There are 10 hidden switches. A switch that is on adds its own fixed numbers to the row, and there is some noise. The rows also spread widely along 13 directions, which tell nothing about the answers.
In the rows, 128 means zero.
Some rows, each with its switches (1 for on, 0 for off) after it:
[133 164  81 148 118 135 148 119 132 134 150 133 110 115 108  66 126 104
  83 118 134 140 187 146 145 123 125 164 152 208 138  94]
0 1 1 0 1 0 0 0 1 0
[130 125 113 124 101 108 124 106 216  98 154 137 136 104 174 150 139 161
 100 104 112 142 130  69  95 125  63  76 126  83 136 122]
0 1 1 0 1 1 0 0 0 1
[ 96 153 127 127 183 130 147 116 111 110 106 158 109 134  93 102 111  75
 106  93 137 136 112 186 106 121 178 182 154 205 122 159]
1 1 1 0 0 0 1 0 0 0
[ 94 148  95 143 182 125 143  96 126 148 107 103 122 133 173  65  99 120
 102  88 124 131 107 161  81 142 122 124 137 187 126 110]
0 0 0 0 1 0 1 1 0 0
[140 122  75 124 137  71 162 110 116 131 103 157 141 159 140 136  60  71
 120  97 125 141 118 154 108 104 144 116 145 209 133  84]
1 1 1 0 0 0 0 0 1 1
[ 95 117 149 127 105  86 145  68 128 111 142 191 127 114 103 163 113 129
 167 104 121 139 191 116  78 122 118 118 104 104 133 139]
0 0 1 0 0 1 0 0 0 1
[100  73  98 127 136  89 164 150 164 124 141 153 108  98 206 115 109 179
 120  96 129 143 119  98  53  77 128 123  83 149 115 178]
1 1 0 0 1 0 1 0 1 1
[140 143 120 178 156  77 127 110  98 147 145 191 130 103  90 117  51 119
 165 102 106 115 171 114  54 122 105 170  95 169 147 182]
0 1 1 0 1 1 1 0 0 1
[139 140 115 147 153  97 153 126 129 143 106 139 115 142 114 122  84  95
 137 122  90 136 114 136 113  86 124 152 148 183 162 141]
0 1 1 0 1 0 1 0 1 1
[108  99  85 153 113 131 124 139 204 124 145 119 126  85 183 123 151 190
  83 128 122 148 119  92 115 103 102 124 151 111 132 122]
0 0 1 0 1 1 0 0 0 0
[ 92  89 103 103 156 110 116  69 171 105  88 142 137 132 154 150 120 137
 103  95 124 144  78 135  91 120 129 110 181 128 127 125]
0 0 1 0 0 1 0 0 0 1
[ 85  76 166 151 131 123 161  82 191 108 136 147 108 112  94 120 174 133
 115 130 124 143 164 132 113  60 111 168 138 138 117 161]
1 0 0 0 0 0 1 0 0 0
[133 109 111  87 106  91 155 146 179  75 162 156 130 137 144 178 117 119
 112 102 143 122 113  94 130 112 149  78 119 129 107  93]
1 1 0 0 0 1 0 0 0 1
[128 122  60 195 145  78 115 146 149 128 175 175 148  78 128 151  86 131
 101 120 150 120  99 115  71 151 123 145 136 142 114 120]
0 1 1 0 0 1 0 0 0 1
[100 137  86 182 134  59 145  93 139 160 119 157 141 123 150 148  86 105
 124 147 110 130 109 140  96 126 118 123 145 174 153  67]
0 1 1 0 0 1 1 0 0 1
[112 121 121 136 133 104 116  46 163 102 130 155 132 109  89 150 128 117
 110 108 130 137 151 125 115 144 107 121 173 126 137 103]
0 0 0 0 0 1 1 0 0 1
[162 108 148 143 149 122 148 144 122  98 153 126 128 132 115 149 100 125
 180  65  98 135 158 112 124 100  98 135 128  84 128 168]
0 0 0 0 0 1 0 0 0 1
[130 205 125 144  98 129 155 106  98 112 118 181 157 120 135 149  87  62
 163  63  97 179 198 144 112 146 113 125 128 128 155 127]
0 1 1 0 0 1 0 0 0 1
[136 134 118 177 111 138 184 196 185 100 180 138 146  98 167 140 118  95
 125 100 125 155 124  98 139  92 113 125 117 125 102 119]
0 0 0 0 0 1 1 0 0 1
[109 135 112 139  86 149 165 232 141 115 167 152 105  87 195 129 135 175
 132 130 115 158 161  90 146  78 166 159 106 136 149 158]
0 1 1 0 0 1 1 0 0 1
[119 121 155 138 200 123 165 122 145  98 144  91  83 121 139  93 143 129
 131  69 103 134 117 146 100 113 105 151 133 112 120 177]
0 1 1 0 1 0 1 0 1 0
[124 154  84 155 109 105 143  65 120 126 125 156 145 123 119 118 110  91
 110  93 128 152 205 160 140 142 114 135 160 176 143  68]
1 1 0 0 0 1 0 0 0 0
[129 130 144 113 144 120 139 139 166  90 159 127 116 125 141 138 130 152
 124  97 117 121 126 105 101 125 116 116 113 103 126 155]
0 1 1 0 0 1 0 1 0 0
[ 81 180 104 138 143 181 123 148  99 148 111 124 106 129 146  62 146 138
  98 116 131 149 154 195 158 127 176 184 172 200 152 126]
1 0 0 0 0 1 0 0 0 1
[ 95 176  89 167 120 114 123  56 142 165  98 148 143 121 141  95 119 101
 110 119 109 154 153 160  87 139  88 128 152 176 155  95]
0 1 0 0 1 0 0 0 0 1
[145 179  75 181 139 155 123 165 134 142 157 147 146  96 158  64  89 118
 104  87 135 143 153 135 100 136 100 166 121 184 125 154]
0 1 0 1 0 1 0 0 0 1
[143 106 125 163 150  73 173 127 115 122 168 133 110 139  98 125  95 108
 154 115 113 121 158 133 108  94 112 150 115 155 130 121]
0 1 1 0 0 0 0 1 1 1
[105 151  96 101 104 109 138  58 123 104  86 176 147 111 166 157  95 110
 133  66 115 186 174 126  64 152 117  91 127 113 156 127]
0 1 1 1 0 0 0 1 0 0
[ 90 138  95 172 102 100 141 111 213 132 155 186 146  64 176 121 114 152
  84 140 127 152 142  77  41 115  90 126  85 149 132 148]
0 1 1 1 1 1 1 1 0 0
[124 128 136 134 138 115 106  98 206 110 160 137 119 111 133 116 151 172
  92 112 121 116 129  98  81 127  68 115 117 109 128 161]
1 1 0 0 1 1 0 0 0 1

New rows, each followed by its switches (1 for on, 0 for off):
[118 184 144 129 191 128 139 159 119 146 132 100 107 162 173  68  96 136
 136 103 108 105  93 156  77 140 120 131  87 163 138 161]
0 1 1 1 0 1 0 1 0 0
[150 186  92 189 149 121 131 176 108 176 107 145 155 146 136 112  55  94
 138 139  86 131 104 154 113  99 128 174 145 210 175 138]
0 1 1 0 0 1 0 1 0 1
[ 67 153 145 156 112 124 202 135 117 135 141 139 102 123 150 113 151 101
 151 118 117 166 170 171 122 101 158 148 109 139 124 117]
0 0 1 0 0 0 0 0 1 0
[125 144 121 172 163 109  88  14 165 132 120 167 146 121  39 112 119  92
 101 115 123 117 147 158  88 142  72 172 186 171 138 140]
0 1 0 0 0 1 0 0 0 1
[107 126 120 134 128 132 115 128 128 121 108 154 117 100 132 144 128 162
 120 103 126 152 143 129  96 122 148 147 145 120 154 175]
1 0 0 0 0 0 1 0 0 0
[151 129 109 118 137 136 100 131 184 133 139 102 108 127 153  96 142 198
  92 125 121 109 121 108 118 120  95 129 145 137 151 151]
0 1 0 0 0 1 0 0 1 0
[ 92 108 119 144 116  95 166  88 206 100 142 157 139 111 166 137 139 117
 101 104 116 156 137 116  91  95  89 112 122 133 112 116]
1 1 1 0 1 1 0 0 0 1
[103 119  95 145 120 136 127 131 172 139 139 116 112 106 149 102 156 185
  93 148 109 134 151 115 137  93 126 158 152 154 160 123]
0 1 0 0 1 1 0 1 0 0
[105 135 109 131 119 161 114 154 160 114 152 165 110  85 130  94 146 173
  98 119 123 143 163 109 112  99 138 186 134 155 138 193]
0 1 1 0 1 1 0 0 0 1
[121 142 102 182 166  98 113 115 108 139 179 147  95  92  81  81 111 149
 111 125 130 106 176 132 109 148 120 186 135 175 143 132]
0 1 1 0 1 1 1 0 0 1
[140 110 111 137 130 117 151 110  89  76 121 162 131 100  85 197 112  88
 173  52 108 178 185 140 137 121 153 157 175  80 142 151]
0 1 0 0 0 0 0 0 0 0
[157 122  92 109 131 155 104 161 182  93 111 120 120  92 182 130 125 185
  76  88 103 174 128  74 110 105 103 127 154 109 170 189]
1 1 1 1 1 0 1 1 0 0
[126 137  87 140 147  87 195 134  94 119 148 152 130 135 140 104  60  54
 152  70 130 134 152 142 110 114 146 123 103 203 103  87]
0 1 0 0 1 0 1 0 0 1
[101 137  86 105  76 160 125 134 227 117 133 158 150  83 217 104 143 183
  67 110 130 155 136  72  75 104 103 107 104 142 130 163]
0 1 0 0 1 1 0 1 0 0
[113 179 110 188 159 115 126 145 100 143 161 157 111 103 108  89 107 121
 107 122 134 123 156 162 110 149 139 186 132 191 143 135]
1 1 1 0 0 1 1 0 0 1
[121 120 155 135  85 126 183 111 175  86 151 155 132 111 141 161 144 113
 152  89 101 178 193 103 130  88  94 117 125  81 130 140]
0 0 1 0 0 1 0 0 1 1
[110 186 159 127 160 159 120 139 189 100 143 166 126 124  72 119 133  86
  88 139 132 113  81 138 105 119 151 170 144 182 126 180]
0 1 0 0 0 1 1 1 0 1
[123 192 179 123 121 132 148 154 152 105 173 134  95 123 130 116 144 132
 135 111 122 118 148 110  97 142 110 114  76 104 132 159]
0 1 1 0 0 0 1 0 0 0
[107 130 117 105 141  76 133 137 129 125 100 143 100 142 145 177 106 152
 113 149 111 134  83 131 105 115 177 110 145 152 178 120]
1 1 1 0 0 0 1 1 1 1
[151 147  78 207 138  91 162 147 124 133 165 166 166  94 158 127  59  82
 142  62 134 145 137 126  48 140  88 130  94 138  99 142]
0 1 1 0 0 0 0 0 0 0
[ 66 174 133 172 131 176 146 131 176 148 119 137 122 106 137  79 163 113
  91 146 122 150 124 168 132 100 144 188 156 188 135 141]
0 0 0 0 0 1 1 0 0 0
[114 126  90 111 118  81 128  87 144  97 124 160 118 103 132 181 119 128
 114 101 123 155 128 116  94 147 137  96 154 101 148 109]
0 1 1 0 1 0 0 0 1 1
[133 179 115 131 159 139 128 146 120 137  85 154 127 130 112 128  88  90
 130 102  97 147  93 157  90 110 155 169 154 171 158 193]
0 1 1 0 1 0 0 0 1 0
[121 142 140 166 146  79 149 122 134 147 143 159 130 140 118 116  79 114
 131 131 122 116 129 126  59 110 107 127  88 178 133 137]
1 0 1 0 0 0 1 1 0 1
[111 143 114 111 134  98 135  43 161 127  94 118 139 160 154 126 109 103
 120  98  97 139 126 136 114 133  83  72 158 141 147  65]
0 0 1 0 1 1 0 0 0 1
[128 159 127 130 109 161 127 153 210  99 143 146 129  97 140 119 146 128
  65 114 133 152 118  93 107 110 109 123 133 136 125 162]
1 0 1 0 1 0 1 0 0 0
[113 157 107 136 124 176 172 200 202  93 152 121 134  99 204 108 148 103
  80  88 140 159  80 119 124 105 138 125 128 144  96 142]
0 1 0 0 0 0 1 0 0 0
[137  87  88 129 158 100 104  92 170 105 125 156 140 101 163 122  94 168
 102  62 121 138 129 100  54 121  79 127 135 126 124 181]
1 1 1 0 1 1 0 0 0 1
[114  41  69 191 172  72 174 138 143 125 175  75  98 104 193 104 124 177
 106 108 133 141 121 123 122 107 104 125 151 129 114  69]
0 0 1 0 0 0 1 1 1 1
[115 161 129 139  96 129 107 156 210 123 154 168 134 112 129 143 143 145
  74 159 144 125  90 100  79 120 116 111 116 134 129 150]
1 0 1 0 0 0 0 0 0 1
[104 157 115 132 101 123 147 107 158 101 134 143 140 117 156 152 134 121
  96 103 127 164 158 128 122 145 125  98 142 115 140  88]
1 0 1 0 0 1 0 1 0 0
[123 157 140 139 177 101 172  33 128  96 128 116 132 169  86 106 100  17
 125  70 118 133 147 179 149 153  95 110 177 176 109  40]
0 0 1 0 0 1 1 0 0 1
[139 200 103 120 138  88 164  95 176  95 173 131 139 140 142 121  87  37
  95  85 141 120 111 118 114 184  93  45 106 162 101  28]
0 1 0 1 1 1 1 0 0 1
[ 80 137  97 164 121 146 149 147 152  97 155 145 120  55 209 120 155 162
 104  77 128 186 158 122 107 142 124 148 140  94 126 148]
0 1 1 0 0 1 1 0 0 1
[146 150 136 126 155 131  90  80 187 132  90 126 127 146 106 121 121 135
  97 132  95 117  98 124 116 113  84 141 183 158 174 150]
0 1 1 0 0 1 1 0 0 0
[153 100 116 122  82 101 124  71 161 106 111 153 133 114 104 188 126 146
 133 109 104 165 184  90 123 106  89 107 169  83 170 126]
0 0 1 0 0 0 0 0 1 0
[111 172  93 123  99 136 142 168 172 116 172 164 120  86 155 114 135 137
  86 115 157 136 128 105  81 139 150 120  94 149 113 147]
0 1 0 0 1 0 0 0 1 0
[ 84 190 110 114 134 165 123  84 129 104 115 188 125 101  98  91 127  84
  92  91 146 159 167 168 102 153 164 180 153 189 130 156]
0 1 1 1 0 1 0 0 0 0
[ 83 129 122 135  55 107 150 119 186 106 169 206 133  74 143 162 137 146
 109 141 143 154 177  76  92 114 131 111  96 123 126 121]
0 0 1 0 0 1 1 0 0 1
[ 62 189 216 124 159 144 144  94 151 109 124 124  81 131 106 121 178 114
 138 124 104 141 122 162  92 144 125 133 116  84 142 170]
0 0 1 1 0 0 1 0 0 0
[133 129 120 101 161 101 120 117 179  95  92 123 134 144 140 207 113 105
 125 100 106 137  28 123  93 132 129  78 162  79 143 132]
0 1 0 1 0 0 0 0 0 0
[106 129  85 156 142 108 155 176 120 131 174 126 103 112 157 104 116 141
 116 129 141 117 130 136 143 124 165 148 128 181 125  87]
0 1 0 0 0 1 1 0 0 1
[ 95 162  83 109 121 155 141 152  92 119 157 122 103 119 179  61 127 150
  95  88 157 145 178 146 125 159 161 122 119 176 123  92]
0 0 1 0 0 0 0 1 0 1
[129  92 100 131 177 142 115 139 186  83 137 117 119 103 133 125 136 147
  75  87 132 139  88 115 133 108 129 145 185 131 117 152]
1 0 0 0 1 1 1 0 0 1
[100 129  85 150 129 126 145 146 178 118 169 123 115 127 131  96 159 120
  62 151 153 119 117 152 170 109 152 151 166 203 114  62]
1 1 0 0 0 1 0 0 0 1
[103 143 146 109 146 138 148 113 156  76 149 144 116 110 107 151 148 109
 116  83 145 146 120 138  91 147 152 121 134  94 107 158]
0 0 0 0 0 0 0 1 1 0
[139 149 139 124  80 131 144 167 139  92 144 159 111  99 106 194 142 136
 152 119  89 164 176  90 144  98 146 136 133  68 170 159]
0 1 1 0 1 0 0 0 0 0
[ 88 124 108 115  74 139 202 199 207  56 203 140 112  88 185 161 169 109
  82 126 156 169 133  82 181 107 174  89 121 114  92  53]
0 0 1 1 0 1 1 0 0 1
[ 90  76 115  92 132  96 187 109 153  73 178 119  89 129 164 115 150 136
 118  91 142 137 168 120 147 112 140 103 116 130  95  68]
0 1 1 1 0 1 0 0 0 1
[ 84 130 132  59  97 121 161  95 176  69  91 199 145 122 138 204 122  74
 137  80 116 173 105 111  84 100 168  88 130 109 121 153]
0 1 0 0 1 0 0 0 0 1
[ 73 109  74 177  99  93 191 152 163 136 146 154 143 104 218 118 124 127
 101 124 132 170 137 134  88  86 129 126 105 174 112  94]
1 1 1 0 0 0 0 1 0 1
[126 139  77 168 176 110 104 142 115 130 165 154 130  95 133  99  74 134
 108  87 156 117 112 135  60 168 127 148 121 151 108 149]
0 0 1 1 0 1 0 0 0 1
[158 118  94 128 153  80 112  86 179  87 159 112 124 114 130 165 113 143
  87  99 131 122 103  97 116 170  93  80 169 104 141  81]
0 1 0 0 0 1 1 1 1 1
[ 96  82  65 115 135 144 145 122 135 103 134 135 101  88 181  67 133 173
  91  80 130 162 188 119 142  96 144 172 161 185 130 131]
0 1 1 0 1 1 1 0 0 1
[136 128 142 157 132 112 123 106 171 110 126 141 138 112 130 166 115 134
 135 106  96 147 126 102 102 115  79 119 153  87 153 149]
0 0 1 0 0 1 1 0 0 1
[142 152 106 123  79 104 159 150 188 109 135 165 132 108 133 188 113  97
 110 142 122 155 115  89 125 102 140  97 128 134 149 107]
0 1 0 1 0 0 1 0 1 0
[122 126 119 140 131 104 128 132 118 115 153 146  93 109  78 136 133 151
 118 139 114 133 176 120 139 109 150 162 143 151 167 133]
1 1 0 0 1 0 1 1 0 1
[109 115 129 128 113 141 154 170 158  60 154 135 107  78 166 182 166 158
 121  92 110 185 142  94 134 114 142 127 151  52 147 156]
0 1 1 0 0 0 1 1 0 1
[137  50 104 168 172  70 156 137 119 141 163  89  96 147 123 110 107 158
 146 120 122  99 132 131 125  88 113 141 133 142 115  97]
0 0 1 0 0 0 0 0 0 0
[ 94 166 156 169 107 109 163 134 153  95 163 160 129  78 161 193 147 124
 163  94 100 168 153 113  95 145 108 109 106  37 142 144]
0 1 0 0 0 1 1 0 0 1
[133 135 127 154 155 141 138 141 162  85 155 131 128  96 146 124 126 126
 100  69 134 149 131 122 112 139 109 136 143 108 113 155]
1 0 1 0 0 1 1 0 0 0
[120 121 124 141 119  90 200 132 142  92 181 167 106 109  98 136 112  78
 133 116 134 143 182 120 137  96 154 152 109 171 112 105]
0 1 1 1 0 1 1 0 1 0
[139 113  86 148 163 126 137 151 155 116 163 124 121 108 138  81 105 148
  75  99 142 129 132 124 106 114 127 158 136 182 114 146]
1 0 1 0 1 1 0 1 1 0
[126  83  85 167 198 104 162 127 124  90 165  59  99 103 191 124 147 155
 126  42 124 148 122 159 143 156 112 128 177  66 112  97]
0 1 0 0 0 1 0 0 1 0
[117 112  91 125 106 102 175 116 157  75 179 174 136  93 143 141 111  99
 120  71 139 154 180 100 113 122 122 113 116 131  96 101]
0 1 1 0 1 1 0 0 0 1
[152 137  89 181 138 107 144 139 164 143 147 149 126  95 138  86  91 131
  92 122 115 142 160 113  99  94  93 172 122 195 148 152]
1 1 1 1 1 1 1 0 1 0
[169  94  95  90  85  90 124 117 176  96 121 163 132 129 127 171  98 146
  99 117 124 138 151  69 128  89 118  95 145 150 155 111]
1 1 1 0 0 0 1 0 0 0
[123  97 109 149 103  62 128  88 187 148  90 138 120 115 178 174 123 185
 119 146  74 160 127  88  85  81  71  96 142 104 195 131]
1 1 1 0 1 0 1 0 1 1
[ 61  99 103 181 135 127 183 145 158 143 165 138 109  77 230  47 142 186
 115  99 136 147 170 129  72  90 109 172  78 165 102 162]
0 1 1 0 0 1 1 0 0 0
[116 101 113 181 127 108 205 162 146 108 152 104 124 116 214 127 127 134
 136  91  86 180 172 123 151  75  97 135 128 121 143 101]
1 1 1 0 0 1 1 1 0 1
[123 174 120 149 124 117 154 132 214 133 119 153 153 114 178 138 108  91
 112 110 109 155  71 111  44 107  84  96  93 125 125 169]
0 1 0 1 1 0 0 0 1 0
[127  70  86 155 106  79 156 107 158 138  96 150 129 108 184 145  96 158
 134 113  79 179 169  91 100  53  83 129 133 140 172 138]
1 1 1 1 1 0 1 0 0 1
[155  84  72 188 141  62 169  90 155 141 135 112 136 124 157 114  88 130
 115 110  92 149 174 118 132  83  67 130 153 177 157  73]
1 1 0 0 1 1 1 1 1 1
[156 131 123 163 170  97 138 164 153 119 165 119 125 140 109 137 108 110
 119 110 128 100  83 135 103 119 115 132 124 135 111 138]
1 1 0 0 0 0 0 0 0 0
[ 75 188  99 134 102  90 146  86 126 132 152 138 117 116 152 133 131 114
 109 123 136 137 160 145 118 190 140  75 122 128 136  28]
0 0 1 0 1 1 0 0 0 0
[173 137  57 190 127  97 106 123 173 131 156 128 143 103 127 123 101 135
  59 129 132 127 141 108 143 140  79 134 180 170 155  70]
1 1 1 0 0 1 1 0 0 0
[130 110  93 155 103 119 139 146 183  96 171 178 145  64 177 136 111 159
 106  85 136 156 158  70  80 114  94 132 110 118 116 164]
0 1 1 0 0 1 1 0 0 1
